The rows come from 4 hidden closed curves, with some noise, and rows from the same curve form a group. Each curve winds through 8 dimensions. The rows are also pushed far along 5 directions, which tell nothing about the answers.
(in the rows, 128 means zero)
Some rows, each with its group after it:
[130 174 111 106 141 110 126 133 123 109 137 120 121 107 134 148 139 131
 154 144 148] => q173
[160  85 115 112  93 107 128 132 126 158 114 155 139 195  62 117 125 173
 129 160 142] => q424
[137  61 121 159  87 139 146 122 105 179 131  79 148 182 128 102 123 172
 147 132  89] => q424
[132 134 105  91 126  78 160 121 128 142 131 121 181 100 117 181 134 131
 146 139 135] => q173
[132 120 119 104 102  94 108 119 123 146  78 131 140 189  92 148 119 165
 143 152 131] => q552
[149 102 176 160  97 151  89 142 126 161  46 139  60 252  83  64  90 185
 129 133 175] => q582
[109 154 130 159 177 131 135 145 151 136 122 118 122  87 157 101 121  92
 104 101 148] => q552
[130 163 130 161 145 138 146 128 143 134 129 121 137 116 136  87 123 131
 125 103 154] => q552
[150 142 120  96 131 115 152 124 132 105 161 112 162 105 127 195 150 111
 155 126 120] => q582
[117 187 154 135 174 123 139 127 127 101 128 139  87 103 129 146 108 102
 152 138 136] => q552
[164 159  82 101 141  92 194 155 164 157 163 132 155  72 113 125 143 141
 130 127 199] => q552
[109 115 124 140 140 150  96 142 121 121 139 144 101 100 148  85 149 100
  83 115 119] => q424
[129 151 132 151 165 110 182 116 121 177 133 100  72  97 119 115 125 130
 147 105 141] => q582
[130 163 106 106 171 116 168 130 136 111 167 113 150  37 155 164 149  64
 125 103 132] => q173
[119  79 159 163 102 147 151  98 107 155 134  92 108 142 145 112 124 136
 124 111  99] => q424
[159 102 135 146 101 119 185 104  99 192 120  67 112 164 105 120 124 172
 170 103 129] => q424
[111 169 127 155 146  91 200  89 120 149 148  83 132 118 141 168 123 117
 177 143  78] => q173
[140 136 115  81 117 108  68 160 142 110  64 164 157 175 100 145 132 122
 112 138 163] => q173
[150  68  63  85 127 103 140 159 150 143 175 130 247  71 116 156 153 131
 109 130 131] => q173
[174 141 109  71 108  93 123 146 122 139  94 150 145 153  70 139 138 162
 138 130 203] => q552
[181 136  90  87 128  99 146 157 151 164 102 139 144 148  72 134 137 149
 138 113 186] => q173
[138 139 103 113 176 124 147 151 142 125 156 152 140  60 114 120 120 106
 119 126 153] => q552
[122 161 122 119 136  95 212 111 135 158 151 115 127  70 143 163 118 125
 154 131 125] => q173
[108  60 135 162 106 152 137 119 128 166 151 134 105 134 135  91 122 148
 103 132  80] => q582
[128 131 129 120 104 131 110 136 150 124 111 163 130 139 126  97 132 145
  93 133 166] => q173
[118 185 141 142 129 110 161 107 126 144 108 122  93 132 132 114 120 145
 145 125 153] => q582
[136 123 133 134 116 119 154 115 130 131 141 124 126 147 125 145 135 114
 134 147 106] => q582
[131 153 132 104 110 108 153 122 131 133 111 152 132 125 123 146 119 127
 133 132 139] => q424
[167  88 102  99 100 113 164 143 124 172 122 131 168 158  84 151 115 155
 154 132 114] => q582
[140 172 128 122 103  95 158 102 111 124 112  91 138 190 128 174 135 125
 183 160 102] => q424
[128  76 132 134 105 139 130 115 116 137 140 116 146 121 140 111 137 120
 100 120 119] => q424
[107 137 130 183 147 122 210  95 142 155 192  84 147  80 161 134 130 120
 146 116  78] => q173
[130  91 131 124 105 133  99 125 102 122 122 102 161 136 138 124 141 129
 120 116 131] => q424
[ 98 123 171 170 118 145 132 112 118 132 139  96  89 131 169 124 122 146
 142 128 106] => q552
[161 103 105 109 111 113 176 122 121 146 157 134 154 128  88 136 117 151
 151 154 129] => q582
[156 176 110 125 131  96 211 113 117 151 168  92 117 141 106 186 128 150
 217 153  92] => q552
[125 138 137 109 109  86 162  90 102 125 137 100 129 151 127 210 139 117
 176 165  75] => q582
[135 128 105 129 118 113 179 118 116 145 175 115 144 112 132 145 145 121
 150 146  86] => q424
[123 223 162 119 148  92 125 115 134  83  97 134 135 134 128 170 124 112
 154 131 176] => q424
[124 111 144 138 117 134 145 102 102 116 151 117 128 135 127 148 112 134
 157 153  90] => q582
[121 125 127 141 163 138 145 140 133 130 151 138 112  92 132 120 114  99
 122 128 111] => q552
[130 131 128 132 107 118  99 137 129 126  98 115 142 188 130 127 130 148
 137 150 136] => q552
[ 89 131 155 167 143 120 163 107 131 168 121  99 106 102 160 132 116 127
 131 102  99] => q173
[106  59  99 144 125 119 113 134 114 177 128 125 175 118 118  91 122 161
 107 125  99] => q173
[160 123 137  97 107 123  60 159 130 136  34 159 118 217  72 108 118 157
 118 116 194] => q173
[147 150 129 105 126 117 112 140 120 120 112 143 116 140 105 128 143 130
 131 121 167] => q552
[109 194 141 107 148 106 121 109 138  66 132 160 122 101 143 176 146  68
 120 152 125] => q552
[118 107 130 150 135 127 128 136 132 155 120 110 110 152 133 123 117 135
 135 141 108] => q552
[117  98 149 168 142 142 149 126 130 162 152 100  79 106 149 102 132 133
 120 112 125] => q552
[158  84 130 129 116 144 117 136 115 166  85 132 121 156  88  70 121 143
 100  85 174] => q424
[121 133 132 149 146 140 149 115 145 111 183 109 118  88 158 136 157  95
 115 123 111] => q582
[141 149  95 115 168 117 156 130 138 108 183 136 139  73 121 145 157  73
 120 136 118] => q582
[106 150 133 142 137 125 143 134 140 142 135 118 106 105 159 129 126 139
 136 127 126] => q424
[156 167 117 111 123 108 160 133 145 148  97 128  97 167 104 131 121 136
 150 142 160] => q424
[165 122 147 132 112 135 154 112 119 129 133 110 125 163  98 143 120 145
 160 121 136] => q582
[121 145 123 136 151 140 124 126 151  92 175 130 131  82 160 128 164  82
  94 122 131] => q582
[133 207 123 106 156 100 153 117 113 107 121 115 104 104 131 151 129 101
 159 142 161] => q173
[132  67 149 165  91 156  83 139 109 156  79 114 126 216 118  62 107 173
 118 122 133] => q424
[116 135 139 150 140  99 197 107 128 184 129  93 120 104 133 147 115 145
 158 107 116] => q173
[128 117 114 100  90 123  84 131 117  90 116 149 193 150 134 128 136 124
 107 157 134] => q582

New rows. What belongs after each?
[174 195 118  99 139 108 167 142 132 131 109 124 100 142 102 138 116 136
 172 140 197] => q173
[123 105 133 168 116 132 220  87 111 178 180  93 110 115 130 129 108 160
 170 128  62] => q582
[125  66 103 123 118 133 142 151 147 163 161 137 141 102 131 115 127 152
 108 142 115] => q582
[101 116 159 168 111 133 116 104 126 130 115 117 137 165 143 117 120 138
 123 132  99] => q173
[130 150 123 130 170 124 109 146 123 117 114 138 120 110 123 107 138  77
 107 111 151] => q582
[126 117 156 118  93 117 153  95 102 131 124 120 123 163 118 193 113 145
 174 143  69] => q582
[135  96  70 109 126 104 154 146 134 178 144 128 174  78 125  98 150 132
  95 112 144] => q582
[112 197 150 165 166 146 129 123 160  96 149 134  80  93 166  96 154  81
  95  97 156] => q582
[120 154 118 123 151 115  86 127 120 112 101 142 129 116 120  99 143 112
  99 115 166] => q173
[122  86 166 156  86 128 140  98  91 170  98  91 125 178 120 124 107 178
 156 109 106] => q424
[120 174 137 110 137  87 173 103 140 124 141 128 121 118 119 206 120 137
 174 156 110] => q424
[126 162 117 140 166 114 130 140 153 107 161 146 146 100 124 125 141 108
 117 139 146] => q424
[115  67 133 145 107 115 155  86 101 131 182  88 179 150 121 203 120 155
 185 170  17] => q424
[137 183 136 120 150 104 127 123 116 118 104 129  97 136 108 129 120 128
 151 142 173] => q582
[131 138 117 113 126 119 100 122 123 115 120 144 128 136 113 120 157 111
 105 123 136] => q582
[136 122 139 130  93 113 160 108 126 136 140 118 155 152 113 157 118 172
 161 145 122] => q173
[149 187 129  99 133 114 113 143 126  93 117 145 101 146 114 141 138 121
 148 151 171] => q424
[ 89 129 152 139 155 148 102 117 112  94 139 107 119  74 184 147 138  67
 107  99  94] => q173
[141  86 117 117 122 140 109 135 118 115 143 151 159 118 110 105 123 128
 105 137 136] => q582
[116  56 128 155 128 149  95 150 129 165 112 125 111 151 128  83 116 146
  99 128 113] => q552
[152  94 146 146 131 142 162 137 129 174 121 113 110 140 105 114 110 147
 142  90 132] => q582
[103 208 187 163 153 138 106 107 107  82  90  98  84 139 171 128 130  80
 140  98 144] => q424
[114 146 131 144 175 130 118 146 165 117 140 158 152  58 134  94 131 104
  76  94 180] => q424
[133 132 129 108 117 145 110 132 134  96 135 153 135 101 139 112 139 114
  96 122 164] => q173
[130 138 157 136 123 129 103 123 107 135  82 150  86 182  94 108 116 138
 134 122 132] => q424
[124 145 113 117 160 115 113 139 142 102 163 149 132  96 118 147 147 112
 125 147 131] => q424
[131 155  79  96 151 108 127 163 152 123 151 155 155  74 134 128 159 104
 105 128 151] => q552
[145 102 124 129 119 140 146 138 109 152 130 103 113 137 124 121 109 157
 157 133 131] => q173
[106 131 175 201 174 165 141 119 144 137 143 106  78  87 160  68 121 106
  97  74 149] => q424
[115 134 113  98 122  90 132 132 129 140 110 141 154 125 123 175 121 133
 143 147 109] => q173
[149 131 148 117  98 127  79 125 134 109  85 146 103 204  98 114 142 147
 114 139 178] => q582
[147 106 123 111 116 116 153 137 154 153 124 166 137 120  93 115 114 156
 110 131 167] => q424
[128 111 142 146 149 150 131 143 118 144 132 140 108  99 120  92 109 130
 119  98 136] => q552
[100 185 175 148 114 118 140  92 108  93 110 108 117 159 164 163 113 114
 164 155  99] => q582
[134 102 104 122 138 137 139 137 141 128 174 104 162  72 153 132 157 109
 107 105 133] => q173
[123  98 162 159 102 137 157  91 107 147 131  89 104 150 142 128 123 135
 139 121 102] => q424
[121  56 118 128 102 151 121 129 123 148 145 133 164 112 134 120 132 139
 103 101  87] => q582
[150 156 123 140 146 125 168 144 157 139 142 128 109 133 121 116 124 126
 138 137 157] => q582
[128  66 105 137 132 144  99 152 120 155 148 136 145 112 111  87 138 152
 103 113 119] => q424
[162  98 114 130 131 156 129 148 138 139 131 148 146 115 102  67 128 124
  89  94 171] => q173
[ 99  32 149 180 124 152 130 117 127 175 155 108 140 107 135  96 114 168
 105  99  94] => q424
[123 186 146  93 120  91 150 103 114  97 115 130 128 110 136 191 122 116
 162 149 144] => q173
[163 111 137 131 135 138 154 129 127 145 130 115 121 133  95 121 110 148
 147 109 162] => q424
[116  73 104 107 124 120 123 141 127 133 143 122 197 101 146 166 130 107
 120 136  78] => q173
[133 174 153 119 131 121 105 113 107  92  86 123 119 150 131 142 134  93
 131 114 154] => q424
[129 161 132 133 131 136 129 124 132 111 121 159 123 119 121  94 125 122
 109 118 154] => q582
[147  97 112 130  93 101 169 108 132 166 136 114 175 166  97 139 125 171
 147 148 117] => q173
[108  78  94 145 134 151 137 143 133 138 199  89 178  71 179 137 145 124
 127 121  58] => q582
[129 102 129 104 120 142  79 134 116  77 149 125 145 127 141 154 144 110
 121 156 126] => q424
[147 132 153 130 110 139 134 117  96 123 112  95 113 164 125 141 116 138
 167 122 136] => q424
[129 101 116  90 120 125 126 130 126 108 151 160 169  93 123 163 133 105
 112 135  99] => q582
[ 94 159 141 156 152 118 153 111 136 136 138 107 102  99 166 147 139  98
 130 114  91] => q552
[128 138 131 134 119 115 142 107 114 145 116 131 100 161 106 128 135 128
 137 133 103] => q582
[134  74 117 146 100 135 161 125 105 173 163 107 137 140 122 115 127 163
 147 134  79] => q424
[137 151 112  94 138 118 132 141 145 114 119 153 133 117 116 160 115 117
 138 143 134] => q424
[140 109 110 120 149 123 165 136 130 153 142 112 156  84 129 140 124 106
 129 101 125] => q173
[121  59 131 127  89 147  77 142 132 126 114 164 181 148 121  86 120 164
  81 129 141] => q173
[159 148 127 107  92 114 155 113 131 123 118 136 155 160 103 145 131 143
 143 131 151] => q582
[142 154  87  77 134  76 121 127 109 110 126 136 193 120  94 174 135 128
 157 162 140] => q173
[111 136 136 128 107 128 104 109 112  86 136 116 178 143 149 155 129 130
 144 151  99] => q552
[135 121  98  88 116 123 127 154 149 132 125 170 137 104 128 119 130 116
  93 142 149] => q424
